There are 10 hidden switches. A switch that is on adds its own fixed numbers to the row, and there is some noise. The rows also spread widely along 15 directions, which tell nothing about the answers.
(in the rows, 128 means zero)
Some rows, each with its switches (1 for on, 0 for off) after it:
[170 123  84 149 107  80  90 123 120 128 130 142 193 202  97 140 160 119
  92 168 119 157 111 145 127  85  93  89 128 153  94]	1 1 0 0 1 0 1 0 1 0
[165 160 167 139  83 134 111 138 124 148 141 161 135 138 137 116 156 138
 136 146  90 149 111  98 117  85 107 102 116 167 131]	0 1 1 1 0 1 0 1 0 0
[139 127 194 117  81 155  91  94 128 139 133 152 128 109 146 110 136 131
 176 126 109 144 112 102 129 127  70 111 105 153 177]	1 0 0 0 0 0 0 1 1 0
[ 86  53 130 124  86 139 153 126 128 177 158 132  76 119 121  78 138 125
 130 149  86 147 107 104  48 174  77 138 113 196 134]	1 0 0 1 1 1 0 0 1 0
[134 143  88 107 116 126 135 147 151 105 123 120 115 122 116 119 129 139
 119 181 109 139  69 109  82 118  93 106 124 121  85]	0 1 0 1 0 1 1 1 0 0
[149 117 134 133  92  94 101  96 108 118 136 118 179 197 108 133 136  95
 119 149  88 177 157 100 103 158 173 146 135 111  72]	1 1 0 1 1 1 0 1 1 0
[144 149  66 141 104 104 150 184  99 101 149 113 151 168 109 151 135 137
 123 157 124 104 116 142 109 128 189 112 130 114  66]	0 0 0 1 0 1 0 0 0 0
[164 138 151 197 154 170 188 109 162 130 140 138 129 124 129 126 161 114
 117 152 112 169 109 115 122  71 136  84 102 142 158]	1 1 1 1 0 0 0 0 0 1
[189 155 177 164 114  91 100 154 108 166 178 157 177 145 145 126 147 133
 150 120  72 149 115  77 132  81  98 102  70 159 148]	0 1 0 1 0 1 0 0 1 0
[126 121 124 146 127 172 185  70 145 157 123 126 139 117  84 126 118 115
 111 166  89 196 154 134 127 114 144 146 177  66 106]	1 1 1 1 0 0 1 0 1 0
[146 129 138 130 109 110 100 124 118  89 145  95 191 135 138 107 162 111
  99 138 108 117 119  96 112 153 110 111  93 120 108]	0 0 1 0 1 0 0 1 0 0
[127 112 105 129 146 118 141 103 136 108 114 129 109 143 109 132 145 100
 102 152 107 150 141 137 123 134 156 134 201 108  96]	1 1 0 0 0 0 0 1 0 1
[145 107 139 152  73  52 117 132  95 175 176 130 136 192 104 143 143 124
 126 109  90 161 159  91 106 129 134 116 142 164  88]	1 0 1 1 0 0 0 1 1 0
[158  82 131 158 125 122 116 119  98 180 167 154 173 111 123 124 125 109
 143  93  68 118 163 120 138 135 100 140 116 162 161]	1 0 1 0 0 0 0 1 0 0
[ 99 144 143 104 142 100 139 176 190 149 148 131 121  81 145 132 137 132
 128 115  84 192 155  79  89 132  96 157 130 104 120]	1 1 0 0 0 1 1 1 0 0
[168 129  88 180 144 125 209 179 111 184 192 166  97 113 107 140 114 128
 186 114  63 128 108  96 107  76 162 112 123 147 144]	1 1 0 1 0 1 1 1 1 0
[137 129 193 169 131 155 164 122 126 101 159 143 165  98 133 111 157 129
 152 179 130 179 144 150 156 114 176 106 117  82 157]	0 0 1 0 0 1 1 0 0 0
[131  63 109 131  69 145 123 100 151 164 119 142 136 123 127 128 140 112
 134 149  90 152 131 108 103 167  58 149 101 179 118]	1 1 0 0 1 1 0 0 0 0
[176  98  43 137  74  70 119 122 140 115 127 156 132 158  88 190 185 116
 159 148 132 114 132 135 160  97  82  72 183 183 136]	1 0 1 1 1 0 1 1 1 0
[170 111  74 159 111  84 169 104 116  96 148 112 123 141  94 164 130 109
 163 160 112 122  92  94 137 121 133  80 142  87  78]	0 1 1 0 0 0 0 1 1 1
[140 142 160 107  42  81 102 134 102  92 156 175 128 149 121 145 155 143
 216 153 130 145 136 116 137 115 149  85 171 119 139]	1 1 1 1 0 1 1 1 1 1
[152 144 143 125 109  78 125 111 136 153 148 101  91 154 118 139 125 116
 109 102  72 133  90  28  89 118  63 103 143 123  72]	1 1 0 1 0 0 1 0 0 0
[ 76 123 172  96  80 137 135  96 184 160 119 124  95 141 129 141 118 123
 124  95 109 206 183  73  79 154 129 168 160 113 108]	1 1 0 0 0 1 1 1 0 0
[109 123 143 133 184 132 160 102 141 106 132 118 108  99 116 122 127 110
 124 149 115 169 144 141 137 130 156 133 185  62 128]	1 0 0 0 0 0 0 1 0 0
[118  59 140 135 102 103 106 101  97 154 161 178 146 141 118 122 137 118
 165 108 113 137 177 153 142 135 115 128 152 164 182]	1 1 1 0 1 0 0 0 0 0
[118  79  61 136 120  70 144 123 102 130 143 136 101 165  82 164 126 130
 132 147 136 134 150 170 146 124 150 114 210 128 100]	0 0 0 1 0 0 0 1 0 0
[ 99 104 144 146  97 149 181 111 173 149 141 110  87 141 115 114 173 113
  82 130 116 173 147  93  74 120 139 117 145 172 135]	0 0 1 1 0 1 1 1 1 0
[155 142 140 110 108 115  69 121 122 147 125 155 156 173 118 116 124 110
 131 131  87 157 132 116  93 123 131 138 138 164 107]	1 1 1 0 0 0 0 1 1 0
[138  94 165 198  74 170 195  68 138 177 145 162  99 142 116 142 158 130
 128 132 116 180 145 109 148  63 121  93 141 161 165]	0 1 0 1 0 1 1 1 0 1
[132 101 108 183 105  87 201 141  79 113 181 105 103 166  95 140 156 121
 122 152 127 116 127 131 127 132 201  86 162 101  75]	1 0 1 0 0 0 0 0 0 0
[171 194 108 165  80 131 156 168 146 121 138 106 163 146 126 137 198 140
  63 153 107 120  87  94 112  60  93  63 111 142  84]	1 0 1 1 0 0 1 0 0 1
[100 117  82  89 146  97 125 169 175 113 140 127 102 103 130 117 151 119
 127 119 105 117 111  93  54 143  69 113 144 164 142]	1 0 1 1 1 1 1 0 0 1

New rows. What belongs after each?
[158 124  76 129 121 138 115 139 160 144 118 142 174  99 141 141 176 111
  99 113  79 102 135 110 136 107  43 126 126 167 159]	1 1 0 1 1 0 0 0 0 1
[134 102 103 167 117 144 211 104 152  92 152 121  88 124 110 141 174 111
 155 144 149 117  96 108 119  97 138  55 132 131 167]	1 1 1 0 1 0 1 0 1 0
[140 124  93 183 118  98 183 165 117 107 181 105 144 176 131 144 167 122
 113  98 128 100 109  88  89 100 160  70  79 152 126]	1 1 0 1 1 0 0 0 0 1
[198 106 172 173 105 110 114 137  84 108 169 160 152 145 136  92 177  97
 156 187  75 122  79 106 125 131 143  88  97 169 126]	1 1 0 0 0 1 1 0 1 1
[ 84 107 116 119 143 132 137 152 138 180 162 165 105 121 120 112 118 150
 147  95 122 157 144 144  80  89 102 120 128 176 203]	1 0 0 1 0 1 0 1 1 0
[112 114  82 137 137 126 202 183 145 164 155 158  46  69 119 145 153 149
 158 137 107 113 126 148 143 102 120 122 197 152 153]	0 0 0 1 0 0 0 0 0 0
[130 140 123 128  80 143 146 115 103  85 130 103 124 151 122 121 151 129
 109 162 134 101  94 124 124 129 147  96 143 100  88]	0 1 0 0 0 0 0 0 0 0
[132  91  88 138 160 135 127 103  76 112 140 117 135 160  96  82 116  95
  89 146  99  82  95 153  84 148 147 110 161 133 102]	1 0 1 0 0 0 0 0 0 1
[126 123 106  86  57 159  89 122 152 208 106 179  99 154 120 144  90 128
 153  83  81 133 145  95  77 127  89 172 152 211 125]	0 1 0 0 0 1 1 1 0 0
[142  81  91 159 149 106 148 101 143 100 137 105 147 143  93 124 142 108
 101 190 123 159 103 137  99 141 110  92 120 119  98]	1 0 1 1 0 1 1 0 0 0
[123 125 143 130  64 158 142  99 150 139 124 143  90 143 120 126 172 138
 126 141 132 139 103 113 114  84  83  80 146 177 162]	1 1 0 1 0 0 1 0 1 0
[ 90  99 156 132  90 135 142 126 147 122 136 147 103 153 131 121 161 139
 128 161 147 188 154 148 108 128 164 123 145 161 144]	0 1 0 1 0 1 0 1 0 0
[120 126 127  95  84 139  75 173 101  93 156 145 215  98 150  99 157 144
 160 131 132  87 142 164 124 148 123 119  81 147 185]	0 0 1 0 0 0 0 1 1 0
[ 80 111  86 115 105 181 178 161 144 211 161 156 148  66 117 106  84 162
 161 114  84 153 146 137  74 117  80 161  85 117 158]	1 1 1 0 0 1 0 0 1 0
[110 131  76 144  96 141 191 131 154 119 152  99 137 133 108 142 143 144
 107 122 141 120 103 100  81  87  92  69  93 106 131]	1 1 1 1 0 1 1 0 0 0
[167  76 149 159 158 132 126  51 131 148 131 166 116 121 107 128 139  91
 157 145  93 158 132 125 161 107  91 109 171 154 194]	0 0 0 1 1 1 1 0 1 0
[142  95 173 159  74  70 144 107 146 139 160 148 114 140 127 166 191 118
 155 130 113 181 168  88 162 119 114 101 164 142 143]	1 1 0 1 0 0 1 0 1 1
[ 98 150 166  68  73 142  89 108 127 113 108 150 121 132 130 117 134 138
 153 148 119 155 150 136 124 147 123 147 194 102 126]	1 1 0 1 1 0 0 0 0 0
[146 184 111 135  53 113 147 185 118 126 145 130 114 191 124 135 169 146
 120 158 110 130  90  94  78  92 163  93 127 154  65]	1 1 0 1 0 1 0 0 1 1
[141 122  94 120 112  52 109 182 134 139 167 149 172 134 115 135 116 139
 179 163  81 191 127 108  87 145 111 138 100 125  76]	1 1 1 1 1 0 0 1 1 1
[162 118 109 148 143  95 153 118 164 130 133 157 109 130 116 170 166 101
 156 131  99 157 155 108 157 104 141 119 194 142 147]	0 1 0 1 1 0 1 0 1 1
[153  80 150 184  77  78 190  70  84 124 175 118 112 138  94 136 162 109
 148 172  91 163 137  84 160 134 137  89 179  73  87]	0 0 1 1 1 1 0 1 1 1
[121 118 109 137  72 111 165 174 109 158 174 151  83 122 116 147  98 174
 215 145 123 134  95 126 106 127 116 102 108 140 106]	1 0 0 1 0 0 0 0 0 0
[166 115 117 138 192 128 108 110 141  92 125 164 137 104 122 120 150 106
 146 162 116 129 112 161 155  91 115  95 157 149 190]	0 1 1 1 0 0 0 1 0 0
[131 163 151 114 169 144 122 155 106 129 148 144 135  83 133  66 127 128
 119 145  70 122  98 127  98 113 115 126 154 105 127]	1 0 1 0 0 0 0 1 0 1
[162 140 169 134 109 101 127 110 139 169 158 171  90 109 123 140 104 141
 228 127  93 177  88  61 118  86  46  82 110 134 153]	1 0 1 0 1 1 0 1 1 0
[138 155 121  73 145 127  59 118 106 127 125 179 169 127 104  93  71 132
 171 154  79 150 110 140  90 115 113 140 159 104 130]	0 1 1 1 0 1 1 1 1 1
[200  66  95 184  93 112 151 108 133 134 139 139 140 110 110 143 190  91
 134 183  81 113 106 115 165 138  84  98 137 177 112]	0 0 1 0 0 0 1 0 1 1
[139 139 177 142  75 122 165 137 125 145 176 161 116  96 130 145 125 146
 215 124  94 164 144  80 133 112 134 112 125  97 146]	1 1 1 1 0 1 1 1 0 0
[116 140 103 135 176 114 147 186 142 113 161 114 155 104 128  80 165 137
  63 158  96 141  94 135  83  91 100 102 111 123 127]	1 1 0 1 0 0 1 1 0 0
[105 147 133 112 161  78 127 140 148 133 151 164 133 121 113 150 140 141
 149 118 132 184 173 152 155  75 129 112 196  81 168]	1 1 0 0 0 0 1 0 1 0
[110  86 147 129 112 136 132  97 106 108 147 114 138  97 128  98 180 104
 105 131 107 107 147 132 143 153 110 119 161 116 162]	1 0 0 0 0 0 0 1 1 0
[140 175 179 136  44 171 110  73 149 118 113 144 156 179 129 144 149 147
 136 123 165 168 123 102 124  61 107  68 105 142 156]	0 0 1 0 1 1 1 1 0 0
[196 139  69 187 105 125 178 145 128 150 149 137 135 157 101 156 140 119
 134 153  79 134  85  94 114  81 131  93 109 155  84]	1 1 0 1 0 0 1 1 1 1
[141  85 119 141  31 158 142 130 150 150 120 175 122 116 129 125 195 124
 140 177 101 142 135 137 134 133  90 126 152 203 128]	1 1 1 0 1 0 1 0 0 1
[128 200 140 130 168 109 152 162 133 164 156 150 121 131 105 121 119 150
 127 138  93 191 131 123 104  56 144 113 174  82 120]	1 0 1 1 0 1 0 0 1 0
[145 113 125 119 109 131 109 130  79 155 144 163 119 150 101  78 121 105
 142 170  62 136 110 135  87 145 150 146 175 155  94]	1 0 1 0 1 1 0 1 1 0
[145 167 141 130 162 109 111 158 141 141 157 150 207 113 139 139 133 125
 128  96  80 162 170 106 127  94 116 137 113  94 162]	1 1 0 1 1 1 1 0 0 0
[149  85  69 162 141 112 162 131 155 164 146 129 132 154 104 130 161  90
  78 119  75 135 135  95  80 116 103 123 134 189 122]	1 1 1 1 1 1 1 0 0 0
[159 120 138 136  97  95  70 120 140 176 138 151 179 175 126 120 147 121
 100 126  79 171 130  89  89 106  45 119  89 191 120]	1 1 1 1 1 1 0 0 0 0
[131 145 157 161 130 115 174 139 116 144 181 121 105 135 139 137 153 128
 125  62 107 116 140  74 124  81 154  95 131 132 166]	0 1 0 1 0 0 0 1 0 0
[168  90 132 158  96  88  77 107 107 190 140 149 182 193 114 127 147 106
  95 137  78 170 156 125 133 130 100 145 128 194  97]	0 0 0 0 1 0 0 0 1 0
[148 155  88 128 112  84 156 218 154 109 146 159 133  99 122 145 175 144
 154 199  98 157 128 149 134 116 150 123 174 115  79]	1 1 1 1 0 0 1 0 0 1
[135 105  80 160  46  98 190  99 139 164 142 131  90 193  74 173 147 136
 132 153 123 175 130 107 113  93 129  91 177 140  73]	1 1 1 1 1 0 1 0 1 0
[151 102  88 133 155 117 129 140 131 151 135 164  85 147 106 115 154  91
 126 132  83 123 111 126  93 109 131 120 184 206 149]	1 0 0 0 1 1 1 1 1 0
[124  66  91 149 104 107 145 157 117 170 177 115 150 138 127 105 145 113
  88  98  66 109 136  84  70 158 102 144  92 193 115]	0 1 0 1 1 0 1 1 0 0
[127 147 110 114 157 151 146 154 163 110 134 150 138  66 136 111 161 130
 136 142 109 129 116 134 130  85 102 110 139 114 189]	0 1 0 0 0 1 1 1 1 0
[109 113 174 119  29 123 101 103  92 161 149 147 131 156 128  92 169 140
  97 124 101 130 135 104 107 108  71 101 147 163 130]	1 1 1 0 0 1 0 1 0 0
[181 121 102 147  34 152 138 157 142 131 126 170 181  82 141 164 165 148
 202 206 101 147 125 143 182 130  82 130  89 139 123]	0 1 0 1 1 1 0 0 0 0
[146 151 187 166 126 107 105 140 116 157 163 147 164 178 134 100 117 144
 118 147 106 206  99 106  84  85 113  95  63 146 104]	1 0 0 0 0 1 0 1 0 1
[106 124 129 130 100 179 180 129 183 130 127 127  73 108 144 150 132 133
 177 103 136 140 129  92  95 135 144 127 113 168 165]	0 0 0 1 1 0 0 1 0 0
